The rows of a group lie close to one hidden flat surface of 14 dimensions, which may be shifted away from zero. Surfaces can cross.
Some rows, each with its group after it:
[  8 -22   0   4  -4   2  17   8  15  -2  -3  -8  -3 -15  10   2   3  19]
z458
[ 21 -20   6  -3  15  12   7   5  13  14 -20 -23  10  -1  -7  11  10  -1]
z458
[ -7   9  -1  17 -10   8 -19   4 -22  -8   2  10   0 -11 -15 -11   8  -1]
z355
[ -9  22   7  -1 -18  -5 -27 -17   5  -3 -12 -11   1 -10  -2   5  -6  19]
z348
[  6 -16   8  -4   1  17  14   5 -18   5  11 -23  -8  20   0 -18  -8  -9]
z355
[-18 -28  11 -17  27  -8  21  -9 -16  15   1 -29 -20   5 -21   9   6  12]
z348
[-11   6   7  15 -18  15  -7 -16   6 -33  -8   3   1   2 -18  -3 -14 -10]
z536
[  4  15  -5 -16 -10  27   0   1  -9  -6  26  11 -24   9 -17  -6  -1 -14]
z348
[  0  -1 -26   5  18   4  -2 -18   0  -4  -6 -30   8   7 -10 -12  14  -4]
z536
[-22  -9  15  34 -14  10 -24 -10   3 -32  -2  19  -2  20  -9   3   9  -1]
z348
[ -3  19  -7  21  -6  -3   3 -21  -2 -18  18   2   7   3   4  17   1   7]
z355
[  5  -9  -8  -2 -21  21   5   3   8  14  -7  -3 -24  -5 -10  -4  -1   8]
z536
[ -7 -19  -2  21 -10  -7  -2   0 -11 -50 -23   6  11 -16 -18  17  -3  26]
z348
[-12  -2 -28 -18 -29  21   3   1 -14   7 -13  -1   6 -20   8  20 -19 -31]
z355
[-17 -15  -1  34 -18   3  -4  -1  23 -13  20   4  14   0  10  -6 -10 -19]
z458
[  4 -23  25 -18 -10   9  -2  11   0   0 -31  -5  -5 -11  -2   7  -2  -1]
z355
[ -5  -1  -8  -8  14   6 -13  -6   4 -15  -2   6 -13   6  18 -10   6 -17]
z348
[ -4  13  -1   8  -9  -2   1  -2  -7  -4  -6   1   1 -44  -3  -3 -36 -23]
z348
[-2 -3 26  0 -2  4  1 -1 -1  9 -7 -2 12 -6 -7 12 14  4]
z458
[ 28   2  -7 -23   4   4 -25  -1   6  22  -5 -45  19  12 -22   6 -11 -16]
z458
[ -5   9   6   1  -3 -21   6   4   1  13  -5   6  47 -19   3   5  16 -17]
z458
[ 11  11 -24  -6 -30  12  16   0  13  10  14  -4   6 -38  12 -10  12 -10]
z536
[ 16 -14 -16  -3  -6  -8  -3  -1  19  -7   4  -9 -12 -15  13  -5   4   4]
z348
[  8  25 -27 -12  17 -11 -14 -12   7 -24   3  -3  17  11  -3  -5  22  17]
z536
[ 16  23  27   4   7   3 -17  -1 -31  10   0  10  -9   6   6  -5   8 -20]
z536
[  4  -3 -14   6  56 -10  16  10 -15  16   9   2 -14   5  14   5 -25 -11]
z536
[ 11   3  20 -23  -4  -6  -8   4   5 -19   6  26 -10  27  -1  -2  31  12]
z536
[ 15  -1  14  -8 -19  -2   4  -1  27  11  23   5  24  25 -25   6  11 -31]
z536
[ 13   8   9  14 -14  -4  15 -10 -22 -19  11   7  -2 -14  -2  19  -7  -8]
z355
[-11  -4 -14 -19   7  -6  19  10   5  17 -15  15 -18 -12  28  -9 -12   4]
z458
[-26 -10 -25  -6  13  -6 -47 -14  10  -2 -10  -3 -14  -7   6  20   4 -22]
z348
[-37   0  -1  20   0  10  24   3  -2  -4  -2  27  -5 -39  19  -6  -3  -3]
z536
[ -4   6  -9  24  -6  -3  16  -9   1   6   8   4  -2 -14  10 -12  10  -4]
z536
[ -7 -20   6   2   5   3  42  13  -2  29  22   7 -18  -8   1   1 -18 -22]
z536
[-18  -2  27  11 -22  -6 -10  -6  14 -11 -15   9  -6 -12  10   6 -22  13]
z355
[ -2  -2  19 -18  28   9 -23  16  -9 -25 -13  12  -4   1   3  13 -11  -1]
z536
[ -1   3  11   2  -5 -20   3   0 -23  31  -6   1   8 -16  -1  15   9 -10]
z355
[  2  11  36   5  -7   6  21 -10 -15  -6  22  -9   6   3  -6   4 -12  -6]
z355
[ 20  21  27 -17  -8 -24  -7  11 -12  20 -17   2 -15 -18  15  -1 -15  38]
z458
[-22 -14  25 -13  -6  11 -11  11   3  -5  -6  14  14  -4  -9  -1   7 -28]
z458
[ -4 -20  19 -11   1  -2   7   9 -12  -4 -23  -1 -11  -9  -1 -23  10   6]
z355
[-11  -9 -28 -35   0 -21  11  13   7  15   4   2   2 -11  11  -8   0   3]
z458
[ -8  -3  44  -2 -10  -2  -3  15  -1   8 -20  31  -7   4  21 -22  -2 -22]
z355
[ 33 -10   9  10  -9 -25   7  -1  -4   9  18 -26   3   5  24 -17   3   0]
z348
[  2   7  13  11 -12   3   5   8   4   6 -10  12  22 -19   7  -1   9  -1]
z348
[ -1 -14 -19 -21 -15   0   1  24   3 -17  -1   7  -8 -31   2 -15 -17   5]
z458
[-16 -21   6 -11 -14   8   2  -5  23 -15  -1   9  -7   4 -22  13   9  -6]
z348
[-23  28  -3 -13   7   3 -21 -27  13   6 -13  -5  -9  24   5   4  -5   8]
z348
[ -6 -26  28   5 -26  19   7 -10  16 -35   0   2  21  10 -10  10  38 -10]
z458
[ 12  -2  19  10  18  17   6   5   3   5  12   2   1  -4  10  11   2 -15]
z458
[  4  -7  20  11  -4  -6  -2   9 -32  -8 -21   0  13  -7  20  -8   2  -2]
z348
[-40  -8  21  -4 -12 -14  -1   5  -2  14   9  14  16 -10 -17   4  19   3]
z458
[-13   6  19  -8   7 -10 -11 -16  -6 -18 -14  -6  -4 -18  -3   3  -6  -1]
z348
[ -5 -10   9   0  -3   5  -1   1  19 -11   5 -19  19   4 -10 -16  -9  -4]
z355
[-16  16  -4  -9  -7 -21 -13 -11  13  -4   9  -8  21  16   8 -14 -11  -6]
z355
[-11  -7  10  -9   3 -19  -8  -5 -10  24 -10 -34  21  -5 -16  -5  16  14]
z355
[  8   4  -3   1 -16  12  11   2  18 -10  -7  21 -19 -18   4   5  -5  16]
z536
[ 22 -11  -6  -4 -14   2   5  -9  -7 -12 -18 -10   8  -4  15  26   2 -15]
z355
[ 12  -2  17  -2 -31  20   5  14   3  14 -11  20 -34   1  15 -12 -12   2]
z348
[ -2 -12  10  16   0  11  -7   7   6  -3  15   3  14  -1 -18   6   5 -19]
z458
[ -4   1  10 -11  -2  -8  12   2 -17  -2   7  -4   5  -9 -14 -13  -2  -7]
z355
[-13  -1  -7  -3 -11  12  18 -14 -10 -14   1  -1 -14 -14  13 -26  20  -9]
z536
[ -6  12 -17   3  -9  -4 -16   0   7 -13  13  14  10  15   5 -12  13  -3]
z536
[ 16 -15   1  14  18  -1   1   8   6   2 -16  -5   8   0  -4  -1  -5 -13]
z458

New rows. What belongs after each?
[ -5  -4 -26   1  15   4   4   7  -1 -16 -11   3  28 -21   8   1  19  -1]
z348
[  9 -34  -1  32   3   7 -13  -2  33 -46 -18  -4   3   5  25  -6 -24 -26]
z536
[ -1   2   0  11  30  11  15 -11  10  -8  -3   4  11  -8 -20   6  23 -11]
z536
[  3   2 -12  26  11  12  15  -7   6   6   3  -2   3 -13   1  -5 -11 -31]
z536
[-15  -3  -1  -2   8  -1  11  -6  16   1   3   5  19 -13 -17  13   9 -15]
z348
[ -9   9 -10   5 -11   9  -4  -9  -4  -3   1 -12  -5   4  -3  -9 -15   4]
z348
[  9  28   4   9  -2  -6  -6   4   1   3  27  14  27  -7 -20  14  -3 -15]
z536
[  6 -11 -24   9 -23  -8 -10 -11   1  11  24 -29 -22  17 -17  10 -18   9]
z348
[  7  -5  -6  10  32   0 -12  11  -4  -2   7   0   7   6   3   3  -5 -20]
z536
[-12  13   7   3   9  14  -9 -11  -3 -18  -4  -5  22  -4   9   7  10  -5]
z458
[ -2  -1 -35 -24  -4  11  -1  -4  10 -15  16  -8  -5   5   7  -1   4   0]
z458
[  7  -2  -2  12  -6 -11  28 -12  19  13   0 -16   4 -21 -16  13   0  22]
z536
[ -7   5   0   3  -6  -2  -4 -20  23  16   8 -17 -26  13  -3  -4 -11  15]
z348
[-23 -28   1  11 -12 -31  29  -3  19  -4   6 -10  10  -9  14 -26 -33 -21]
z355
[-10   1   7  26   3   4 -15  -7  17 -39  -4  24   7  23  -3  -2  -5 -13]
z536
[ -9   0  11   2 -18 -24  34 -11   5 -20  27   5   7  -8  16  -9 -12 -13]
z536
[ -4 -10  11 -12   2   2   0  16  -3  16  -5 -17   0 -31 -33   1  -6  20]
z355
[  8   3  10  -5   7 -23 -29 -12  38  17  -5  -1 -21 -39   5  24  24  32]
z348
[ 29  14   4  11 -10  22 -19  17 -15   4   2  -6  -1 -12  -8 -15 -10  -4]
z355
[ 13   7  53  33   0 -17   4 -26   1  24 -41 -22  13 -11  19   8 -16 -20]
z536
[  6 -14   8 -21 -16  -3   9   9  -4  27 -24 -19   5  -1  31 -15  10   9]
z348
[ 15  -4  25  19  -5  -6  18   5   0  16   0 -10  -2 -11  17 -21   7  23]
z348
[-25  -7  12  -1   2   9   1  -2   2 -34 -32  41   3  12 -10  21 -10 -24]
z348
[-17 -20  11 -16  -5   0  -5   0  -8  -8   5  -6  -9  25 -22  -6  20  15]
z536
[ 18  18  -5   4   2  -7  12   2 -12   9   2 -20  20 -14  33 -32  -6  -7]
z348
[ -1  20   9   5 -18 -12   1 -17  35   2  23  -7  20 -29 -12  -2 -13 -27]
z348
[-24 -11  13 -14 -21   7 -13  -2  -2  -6  17  -6   8   5 -30   6  14  -3]
z458
[-11  -1  -2   5   5  -5   8   7  19   0   5  34   3 -16 -10  22  -1  -9]
z355
[ 14 -10  19  14  -4 -21   4  -3 -10   9   1 -11   1   7  10  -4  -3  -8]
z355
[  5  22  19  -5   5   3 -27  -9  15  -7  10   1  19  24 -12  24  10  10]
z355
[ -8  -9  -4  -2  -6   8 -21   7   9  -4 -13   7 -20   8   5   4 -12  14]
z355
[-28  -5 -32  12   5  15   0  14  17  27  21  27  16  24  -4 -12  19 -36]
z536
[-16   8   5  -7  -7  -8  20 -19  -6 -38  -4   7  -3 -22  -5   9   2  18]
z355
[ -8 -28  -4  39   7  -8  -4  14   5  -6  27  11   4  12  -9  -3   7  -3]
z536
[-21  -8   6  16 -13   0   1  -5  13 -12  14  12   5   8  11  -4   0 -15]
z458
[  9  39   0   8 -15  -8 -36 -14 -13   4  -2  -4  -8  10 -21   7  -6  31]
z458
[ 18  14  -2   5 -15  10  -2   0  19  -5 -13  18 -14 -12   8   5  -2  11]
z536
[ -3  10  10  -9 -20  -3  17   0 -14  21  23  11 -15   8  -9  -8  12   0]
z536
[ 22   3 -22  -9 -10  12   3   8  23  -9  14  24 -19   4  -9  11  10   6]
z348
[-38  -6   0  18 -23 -28  -5  -1 -17 -10  27  -2  16   1  18 -17 -19  -6]
z536
[  4   6   0   2   6   4 -11   8  10  15 -11  10   7   6  15   3 -13 -22]
z536
[-14   6  23   9  -7   8   6  -9   2 -16   5  29   0  12  10  17   2 -15]
z355
[-12  25  -4  13  11  17   1 -16  -6   6  11 -16  11 -13  21  10  -9   0]
z458
[ 23  13 -31   8   8 -15  -5  -4  18  -1  -2  -6  16   7  27  -1  15  25]
z348
[17  1 -3 18  3 -1 -2  3  0  0  0  2 12 -2  2  0 10 -7]
z355
[ 18 -12  14  17   5   3   6   3  -2 -11   3  10 -24   7  14  -7 -11 -18]
z536
[ 16   8  -1  -3  23  -3 -26   7 -25  -9  -2   9 -39  36  -8   1 -12  30]
z536
[  6  -3 -20 -18  16  11  42 -13   6 -12 -16  -1   1  -5  29   9  23  10]
z355
[ -6   6   1  -8  -7 -13 -28  -4   1 -21 -14   4  20   9   0 -16  18  -8]
z355
[ 36  15   8   6  -6  -8  -1 -17  13 -13  -8  -2 -18  22  -6   3  -8  10]
z536
[  0 -22  22  35  35 -12  -4  11 -26  -1  15   2   1 -12   0   2  22   2]
z536
[ -8  11   4  -2  -2  -7   1  -9  -1  -1  -3  -1  20 -12  -5  10  12   3]
z355
[-13   3 -15  23  21  -6   8   5  10  30  -7  -7  21 -23  19   0 -14  -6]
z458
[-10  10   6   7 -15   3 -34 -14  11  11  -3 -15   1  16  36 -25   8 -11]
z348
[  0   3   0 -20   7  12   5  16   8   2  13  32   0   5   7  -1  18 -23]
z536
